The rows come from 4 hidden closed curves, with some noise, and rows from the same curve form a group. Each curve winds through 6 dimensions. The rows are also pushed far along 2 directions, which tell nothing about the answers.
Known rows, each followed by its group:
[-11   8  -6  17 -21   6  -8  -2  -5  -2  19 -24 -15   1   2  -8  28]  z986
[ -3  -1 -17   7   1   4  -3  17 -17  -1  -2  -9  -1  -2  -4  -7   1]  z103
[-36 -14  -1  31  -2   8 -23 -17 -18 -36   7  17 -10  -2  12   6  -1]  z986
[-23   6  -4  -5 -14  10  11   6  -2   0  28 -27 -10  -8  -6 -34   1]  z103
[-11  24  -8  -7 -13  -5  -4  -7  -3  22  23 -22 -17  -1   5 -36  33]  z938
[  6  -8  -2 -17   2  -2   7   8  -3   0  -4  -1   5   5  -7   0 -18]  z938
[  6  -1 -21 -15   0  12   0  26   0  17   2  -4  11  -6 -11 -14   3]  z938
[-18   4  13   1  -8   2  -8 -20  -5  -7   2  11  -5   4  21   7  -9]  z646
[-13   2  -5  14   2  -5   7  12 -20  -8  -4 -20  -7  -7 -17  -7   8]  z103
[  5  -2  16  -5  -3  -4  -6 -16  -1  -9  -8  21  -6  14  24  28 -30]  z646
[ 21 -12  -5 -20  13  -2  -8  -2  11   1 -18  46  23   7   7  14 -19]  z646
[  7   4   4  -5  -3 -12   7   3  -5 -19  -4  20  -4   6  -4  -1 -26]  z986
[ 32   2 -17 -11  -1   0  -1  25   1  12   0  -7  -3   9   0   4 -10]  z646
[ 12  -1 -10 -10   3  -1  10   0   2   2   9  -2  -8   4   3 -13 -23]  z986
[-13  11  17   5   1  -1   9  -1  -4   6   8 -29 -16  -3  10  -8  -2]  z103
[ 25  19  -4 -16  -6 -13   4  14   1   4  -3  20  -4   8   3  -8 -17]  z986
[  2   5  -9  -8  -6  -5  -1  -1   0   2  -9  22  17  -3 -14  -8  17]  z938
[  7   0  14  -1  19  -1  -2   0  11  10 -12  10   5  -4  11  12  -5]  z938
[-24   6  17  22   0   1 -14   1 -13  -9  14 -22 -25   1  21   1   4]  z986
[ 14   4  -3 -18 -12  -8  13  13  -3  -2  -1  -2   0   8 -15   0 -15]  z646
[-20  10  -5  -7  -8  11  16 -10   4  22  25 -35  -1 -10   0 -44  20]  z986
[  8 -12   9 -14   2  -5   4  -3  -2 -10 -12  13   7  11   2  20 -30]  z938
[ 11 -20  -7   8  15   6 -10  10 -13 -15 -22  23  10   7  12  30 -32]  z103
[ 10   1   0   8  -9  -7   1   3  -2 -14   2  -2 -14   7  -6  14  -8]  z103
[-34 -24  10  16  21   3  -1 -18 -10 -28  -4   9  -6  -9  -1   7 -24]  z103
[ -1  13 -10 -23   9  -2   6   6   2  33  10 -17   0  -6  -2 -39  15]  z938
[ 23   0 -14 -18   0  -8  12  24  -2  -2  -7   9   6   4 -18  -7 -21]  z986
[  9  18   3 -17 -16  -3   2  -2   2  14   5  -2  -7   9  12  -3  -5]  z646
[ 31  -6   8  -2   3 -13  -3   4  18 -13 -10  27  10  10  -6  20  -4]  z646
[ -2   3   3  -5 -21   8   6   4   2  -9  10   2   3   4   2  -3 -13]  z103
[ 20   2  15  -7  15  -2   4   3   6  14 -15   3   4   5  21  19 -24]  z103
[-12  -9  -5   2  -3   2   0   3 -14 -18   4  -3  -8   3  -5   1 -18]  z646
[ 12  -2  -1 -15  16  -7  -5  -7   3  14  -6  10   0   6  16   1 -10]  z938
[  1   0   0  10 -16   5   2 -19   6  -6   5  -2   2   3   5   5   8]  z986
[-28 -24  16  20   8  -4  -4 -14 -13 -43  -2   5 -12   1  -5  19 -23]  z938
[ -5 -26   2   1  14   8 -14  -7  -3 -21 -24  45  22   2   8  30 -27]  z938
[ -1  10  -7  -8   1  -4  12   8  -2  13  -9   0  13  -9 -20 -17  16]  z103
[-52  13  14  26 -18  12   3  -6 -16  -9  22 -41 -12 -14   2 -26  29]  z646
[-21 -19  24  15  25   3  -6 -13   2 -16   4  -5  -8  -3  20   7 -18]  z646
[ 10  -7  -6 -14  13   8   1  -2   7  15  -9  15  17  -1  14  -3 -16]  z986

New rows. What belongs after each?
[ -9  -6  -4   0  -5   8 -12  -4  -4  -8  -8  27  15  -1   2   8   2]  z938
[ 13   8  -2  -7 -20   0   7   7   7  -3   9  -2  -5   6  -7   1  -6]  z103
[ 27   0  17 -21   6  -7   7   0   9   9 -17  15   7  13  18  26 -35]  z646
[  2  -6 -13 -17   3   3   6  17  -3   8   3  -9   4  -2 -12 -14  -8]  z938
[  7   8  -2   3 -21  -2   0   0   3 -11   6   6  -7   5  -5   6   0]  z103
[  0   0   6  -5 -14  13   3  10  -3  -7  -1   8  16   5  13   5 -21]  z103
[  8  -1  -1 -14  14  -2   9  -3  11  15  -5   6   3  -6  -5  -5  -9]  z103
[  6  20  -2  -5  -7  -7   2   8  -3   7  18 -13 -23   4   9 -22  -4]  z986
[-11   5  -4   8  -7  -7 -10 -13  -6 -11   0  18   0  -1  -6  -5  22]  z938
[-14   7  15  11  -3   8  -6   2   5   3   6  -9  -5  -7  10   3  11]  z938
[-40 -13   8  42  -8   7 -22 -19 -19 -41  13  -7 -22   0  11  15   8]  z986
[ 14   4  -9  -6  -1 -13   7  12   2  -1  -4   1   2   0 -25  -7  10]  z938
[-44  11  11  29 -12  -5   6  -4 -21 -19  25 -49 -35 -10 -10 -23  20]  z103
[ 11   3  17  -3  11  -3   8   2   2   9 -10  -7  -2   4  16  14 -20]  z103
[-23 -20  18  15  -3  15  -7  -9 -12 -37  -4  19   6   6  25  25 -41]  z103
[ 30   6  -9 -32   5  -1  18  16  18  28   0  -3   6   0  -8 -11 -16]  z103
[ 12  34  -7 -11 -13  -2   1  31   0  38  20 -40 -15  -1   3 -32  31]  z986
[-14   7   5  10 -12  -7 -11 -11   4 -14  21   0 -15   1  -1 -15  23]  z646
[  1   8   2  -4 -21   8 -10  -2   1   3  -1  14   8   6  12  12   7]  z938
[-31  -1  26  25  10  -1 -21 -14 -14 -25   5   9 -24   2  34  12 -17]  z986
[ 13   1  -8  -8  -9  -3   1  10  -6  -4   4  -5 -12  10  -1   6 -16]  z646
[-53 -14  40  32  14   7  -8 -30 -11 -29  13 -18 -22  -5  31   8 -16]  z646
[-19  11  13  11  -4   9  -2   1 -12   4   6 -20  -5  -1  25  -7   0]  z103
[ -2  19  -5 -12 -33   8  12  13   3   7  22 -17   0   0  -8 -28  10]  z103
[-16 -11   6  -5  24  -1  -2 -13  -3   1  -4   7   1  -4  10  -6 -13]  z938
[  2  19  -3 -17   3  -1  11  17  14  33  24 -37  -3  -9  -6 -48  27]  z646
[-16   0  17  15  -9  -9   5  -4   2 -26  12  -9  -7  -2 -17  -7  15]  z646
[-12  -2   1  -9  17  -3  -1  -9  -2  11   4  -4  -3  -3  10 -17  -3]  z938
[ 13  -7 -15 -22   6   2   8  21  -1  11  -3  -2  10   1 -12  -8 -13]  z938
[  8   1   6 -18  -8  -5   7   2   0   2  -3   1   6   9  -3   5 -13]  z938
[-15  -6   5   3  -3  -6   6   0  -8 -18   5  -9  -7  -1 -16  -4  -4]  z938
[ 20   0  10 -20  -9  -4   5   2   5   2 -13  15  14  13   5  23 -20]  z938
[  4  -9   9  15  16   8 -15   6   7  -4  -8  11  -3  -3  16  25 -10]  z938
[-38 -20  10  21   3  15  -7 -10 -17 -35   7   2  -6  -2  17   7 -29]  z103
[ 23 -11   2   3  27 -10 -17 -12   6  -2 -18  33  -2   9  21  29 -18]  z938
[-16  -3   8  19   6  -6   6   4 -21 -18 -10 -14  -6  -4 -10   7  -3]  z103
[ -6  15   5  -6 -25  10   8  12  -3   3   5  -5  13   1   4 -13   2]  z103
[  2   3   1   1  -7  -4 -15 -15  -1  -4  -3  21  -2   9  15  12   4]  z938
[  9  -8  -5  -5   7  -1   6  -4   1  -7   4   5  -9   6   7  -4 -31]  z986
[  5  -2   8   4  14   7   0  11   4  12  -1 -17   2  -1  16   3  -6]  z646
[ 12  20   4 -22 -10  -9  18  12  10  21  -4  -4  16  -5 -21 -17  20]  z938
[-16  -1   9   1   3  -9   4 -12  -2 -11  -9  16  11  -6 -14  -5   8]  z938
[-20   2  14   3  -7  -1  14  -4  -3  -9   6 -15   2  -5  -9 -12   3]  z986
[ 15  -6 -16 -18  -1   1   6  16  -5   2  -9  11  14   3 -11   1 -18]  z646
[ 15 -20   1  -3  27   4  -6   8   7   0  -9  12   8   2  13  13 -26]  z646
[ -9  11  11   6  -3   8  -2   4  -8   8   2 -14  -1   0  24  -2  -2]  z103
[-46  21  14   5 -34   2   5 -11 -11  -4  34 -40 -20  -4  -4 -33  29]  z938
[ 16  14   4 -18 -13  -7   5   1   1  10   3  -2 -10  12   9   4 -14]  z646
[ 27  13 -31 -44   0   4  14  35   8  47  -2  -6  25  -6 -20 -37  13]  z938
